There are 3 ways to turn a row about zero (a turn may also mirror it). The second row of each pair is the first, turned, with some noise. The first 27 pairs use one turn. New pairs use 2 turns, one after the other, and a turn may come again.
Some pairs, each with its turns in order after it:
[-21.6   6.1   8.5   6.2  13.8 -28.8 -14.6   4.4]
[ 20.7 -27.8   1.5  21.2   6.4   9.7   6.8   8.1]  Darem

[ 33.0   8.5 -17.5 -13.1 -14.2  19.9 -26.9  34.3]
[ 21.1   9.6  38.8 -18.6  26.0 -24.6 -16.9 -19.7]  viv

[ -6.6 -16.7 -16.0 -10.8  30.3 -25.8 -18.5  21.7]
[27.9 -3.4 -3.2 10.6 12.6 17.7 35.0 19.5]  Matik

[-18.8  24.4 -34.5 -18.8  25.9  11.8   6.6  29.0]
[ 40.7  -8.3  -1.6 -44.9  -4.2   9.4  17.8  -4.0]  viv

[-21.9  -8.7  30.1  16.2  -6.0  23.8 -12.5   3.5]
[  6.6 -25.6   8.3 -37.5  -5.1  -3.3  -8.9  -8.3]  Matik

[-17.9  33.3  26.9  13.0  -2.6  21.1 -15.9 -30.8]
[-23.8 -27.2 -15.4   4.7  23.4 -29.0  30.7  17.0]  viv

[  8.8  33.0  29.1  -5.4 -34.3 -29.4 -17.3  34.1]
[ 10.8  -1.1  24.6  15.0 -67.8  -8.7   7.1   2.2]  Matik

[ -3.5  16.2  20.9  28.6 -34.3  17.6 -16.6  18.2]
[ 17.3 -10.6  18.1 -13.8 -35.3  -7.6 -36.1  -6.6]  Matik

[ 10.2  32.2  -1.9 -14.3  16.9 -22.1  13.3  17.7]
[ 10.2  -5.6  13.8  15.1  45.0 -12.2   0.5 -11.5]  Darem

[ -8.7 -25.4 -13.2   9.4 -28.0  31.1  23.0  17.9]
[-21.1  39.8  13.2   8.0 -33.9   2.2   0.4  -4.1]  Darem

[-35.3  15.9 -15.6  15.4 -28.9  -9.3  27.1  31.3]
[ 10.8 -40.4 -14.8  33.6 -21.4   6.2 -19.6 -23.2]  Matik

[ -5.2  32.9  35.3 -28.6   6.4 -11.2  12.7  19.1]
[ 25.3 -12.7 -19.0  15.0   9.3  -2.3  27.2 -43.6]  viv

[ -1.4 -35.3 -11.0  21.4  20.2  33.8  -3.4 -35.2]
[-45.0   6.4  24.3  -8.7 -25.9  -1.6  14.7  38.5]  viv

[-11.3 -27.9  -0.5 -29.1 -10.8 -23.6  17.4 -32.6]
[ 32.3   0.9   8.4 -14.3 -17.3   1.1 -44.1   6.9]  Darem

[ 24.7  23.8  10.5 -16.9  -7.3 -31.5  30.3  21.4]
[  6.2   9.0   8.8  21.6  43.0  -1.3 -23.4 -28.3]  Darem

[ -2.0   1.7 -28.6 -12.5 -20.5 -23.6 -11.9 -16.6]
[ 30.6  12.8  10.2 -21.4   8.7  25.4  -0.4  13.2]  Darem

[  1.8 -18.3  30.4 -33.0  -5.3 -33.9  21.9  18.0]
[-31.8 -17.4  -6.0   4.9 -28.1  12.1  39.0  24.5]  Matik

[-23.7  20.2 -18.9 -17.3  -3.2   3.2  25.5  14.8]
[ -5.4 -15.1  -4.4  30.0   1.1  14.0   7.9 -30.6]  Matik

[-32.0  34.2 -35.3  -9.8 -16.8  29.2  -2.6  18.4]
[ 12.8  42.2   6.4   8.7   6.3 -20.1  44.0  18.1]  Darem

[-29.3 -21.1  -4.8  -7.9  15.5  19.9 -35.1  35.3]
[ 38.1 -33.6  31.0 -13.7  15.0  29.7  11.0  -3.5]  Matik

[-11.6  -4.1   3.6  -9.0 -14.0  14.4  23.5   0.1]
[-14.2  17.4 -15.5 -11.8  -5.4   0.3   4.3 -12.6]  viv

[-19.7  -9.9 -14.6  12.9 -11.9 -24.6 -33.8  28.0]
[ 12.7 -33.3   3.5 -11.2  -3.6  -2.8 -47.8  -2.7]  viv

[27.4 14.1 11.2  4.1 30.9 26.6 29.1  7.3]
[-34.0  -8.5   3.5  -3.8  16.0 -38.1  -0.4 -25.2]  Darem

[ 28.8 -22.9  22.7 -17.8  -1.7  16.1 -17.2  23.2]
[ -6.9   8.3  30.0 -24.2 -12.6  33.2   1.4  28.4]  Matik

[ 16.3  12.8 -23.8   9.5 -15.9 -10.3  33.4  28.0]
[ -5.1  28.4  31.6  16.5  19.4   6.1   1.9 -25.8]  Darem

[ 30.2 -31.7  24.9  12.6  30.3 -10.6  19.5  15.4]
[-13.1   5.1  29.6  31.9 -12.6  39.2   4.4 -16.5]  viv

[ 26.8  12.8  17.7  32.8 -13.9 -31.3  25.6  -4.8]
[-14.8   5.6 -10.8  37.3  36.0  35.1 -10.8   6.4]  viv

New pairs, each followed by its turns in order:
[ -4.9 -13.4  22.5 -17.5  20.9  -9.6  16.5  17.4]
[ 31.3  -8.2   0.5 -13.8  -5.1 -13.2   2.5  25.5]  Darem Matik

[-27.7 -28.7 -23.5  27.8 -31.6 -10.3 -33.0 -16.2]
[ 3.2  4.9 -0.6 24.5  2.6 34.6  6.3 58.6]  viv Darem

[-23.9 -10.7  -0.3  17.7 -27.2  18.1  18.8   4.2]
[ 16.8  23.8 -18.7  -0.6  -1.1   9.5  14.6 -26.6]  Darem Darem

[ 31.2 -33.3 -10.5 -20.8 -14.5  19.8  -0.1   7.2]
[-21.8  -2.6 -23.8  32.4  -5.7 -21.2  20.9  23.4]  Matik Darem

[-25.8   3.1   7.8 -18.2 -26.0  -9.2  28.1  -3.3]
[-27.1  -8.4 -20.4  -4.5 -24.5   8.4 -25.0  12.9]  Matik viv

[ 13.7  32.3  -9.9 -11.2  29.1   0.4  -8.1  31.8]
[-23.7  27.9  -5.2  -6.6  -8.1  -9.2 -35.0 -25.4]  Matik Matik

[ -5.1  17.5  34.6 -17.7  20.1 -16.4 -33.5 -26.1]
[  3.3  -8.2 -43.8   6.7  -9.1  -3.6 -22.6  41.0]  viv Matik

[-29.1 -29.3  29.9 -25.8  25.0 -26.1  24.2  -0.9]
[  3.8  18.2  49.3   6.8 -33.2 -22.7 -25.5   0.0]  Matik Darem

[-16.3   0.8 -18.2 -33.0 -27.1 -15.9  -1.3  12.8]
[-43.5 -15.8   0.8   4.8  -1.4  24.3  -8.1  -1.9]  Matik viv

[ 18.7   2.0 -33.6  -7.1   0.6  21.3 -33.1  26.2]
[  2.7  -4.6  12.6  45.1   5.5 -42.2  10.8   5.6]  Darem Darem

[ 12.2  -6.8  -5.2  26.4   7.2 -12.7  16.2 -12.1]
[27.3  8.1  6.4 29.9  7.0  7.5  0.6 -3.1]  Matik Matik

[-27.6 -28.2  18.4 -32.0  10.5  11.7  28.0 -29.0]
[ 37.7  45.8  12.7   2.2 -10.3  10.3  14.0 -20.1]  viv Darem

[-19.1  -7.9  29.6  26.8  23.9  -2.9  16.0  16.6]
[-24.6   3.7  14.7  29.6  29.0  18.0  -8.8  11.6]  Matik Matik

[ 17.8 -31.5  20.2   1.4 -18.3 -12.3 -11.0 -23.8]
[ -9.1  27.0 -14.4 -22.9  -3.9   0.3  11.7  33.1]  Darem Darem

[-30.4  10.5  12.0  21.9   5.1 -19.1 -12.4   7.5]
[-29.6   5.2  13.7  -6.8 -19.7   9.5  -5.6 -22.3]  Darem Darem

[ -1.9  22.8   6.5 -25.4  25.3  -1.0  28.2   2.7]
[ 10.0  15.3 -17.2  -1.7  -6.4 -16.0  29.0  29.2]  Darem Matik

[-28.3 -22.5  -6.9 -30.4 -18.0  -6.8 -14.3 -24.5]
[ 19.2  12.6  27.1  -4.5  32.3 -16.8 -18.4 -24.0]  Darem viv

[ 17.2  27.5   9.6 -24.0 -21.4  13.6  23.2  -0.3]
[ 15.0  29.3  -6.9  15.5   9.9 -26.6  22.8 -14.5]  Darem Matik

[-12.1 -21.5  -7.9  -4.4   2.7  24.1  -3.5  -6.1]
[13.8 21.5 -3.3 21.6  8.9 11.5 -4.0  3.3]  Darem Darem

[-22.7  13.5  -9.3   1.5  -3.0 -11.2 -27.8   8.4]
[-15.8  17.8 -16.6  -7.9 -13.3  -5.2  -7.1  25.1]  Matik Matik

[ 33.6  16.6  30.1  25.7  22.1 -15.3  -1.1  28.7]
[ -2.5   2.1 -25.4 -59.3  17.3   2.3 -10.0  -0.2]  viv Matik

[  4.5 -21.2   6.6 -11.1  12.3  33.5  27.2 -12.7]
[  7.1 -11.7  -5.7 -27.8 -32.7 -16.0  25.8   4.8]  Matik viv

[ 22.5  10.2  16.9  13.0  21.3 -30.5  21.7 -13.9]
[ 13.3   3.1 -25.2 -18.0   7.8  16.2 -36.1 -15.7]  viv Matik

[ -4.5  -6.7  13.8   5.9  24.0 -19.2   9.0 -26.6]
[20.6  3.4 37.4  4.2 12.5 -7.8 -7.0  1.8]  Matik Darem

[ 29.1 -29.7  11.2 -28.0  28.6  20.2  23.0 -31.2]
[ 31.5 -20.1 -11.2  19.4 -35.5 -40.1 -29.7  -3.1]  Darem viv

[-22.2   6.0   6.7 -19.0   9.8  13.5 -33.3 -14.3]
[ -2.2  10.0  -8.5  39.1 -17.6   8.6  22.4 -10.7]  Matik viv

[-22.4 -14.5  25.8 -24.8  10.5   3.1  15.8 -13.3]
[ -3.6  10.2 -25.7 -11.3 -39.4   9.6   5.7  -6.2]  Matik viv

[  2.9  14.1  31.5  27.6   9.6 -32.0 -16.9 -25.6]
[-32.7 -17.0  22.9 -19.0 -12.0  37.3 -19.5   6.3]  viv viv

[-30.7   4.4  24.6 -21.6   0.5  -5.9  -4.7  27.1]
[ -6.5 -15.8  20.6  -2.0  20.0  31.1 -25.7  11.7]  Darem viv

[ -1.1 -13.3   7.8   8.3  18.6  34.4  -5.5  34.2]
[-26.7  18.7 -21.0 -20.8   1.7 -23.5 -12.6  17.9]  Matik Darem

[ 15.9  21.8   7.3   1.3 -18.3  32.9 -10.4 -19.1]
[ 29.0  14.6  28.2 -14.3  13.6 -17.8   5.4   3.5]  Darem Darem

[ 13.4  -2.7 -33.5  20.6 -28.0 -25.7  31.4 -13.1]
[ 60.9  -2.7  -3.8  12.9  -2.4 -13.0 -15.6   9.7]  Matik Matik

[-14.6  31.3 -25.1   8.3   9.9  -2.2 -13.2  27.5]
[ -8.8   2.4 -49.3  -8.5 -14.3  16.9   2.1  -7.2]  Darem Matik

[-32.1  -6.1   7.1 -24.2  26.4   6.2 -32.8  -5.6]
[ -7.3  32.0 -17.0  20.0  -8.1   3.5 -39.7  -7.8]  viv viv

[-11.9  -4.1  -7.9 -27.2 -14.4  -8.5   4.9 -21.9]
[ 10.1 -20.0 -29.1  -9.2   0.0  -7.2  18.4   4.4]  Matik Matik

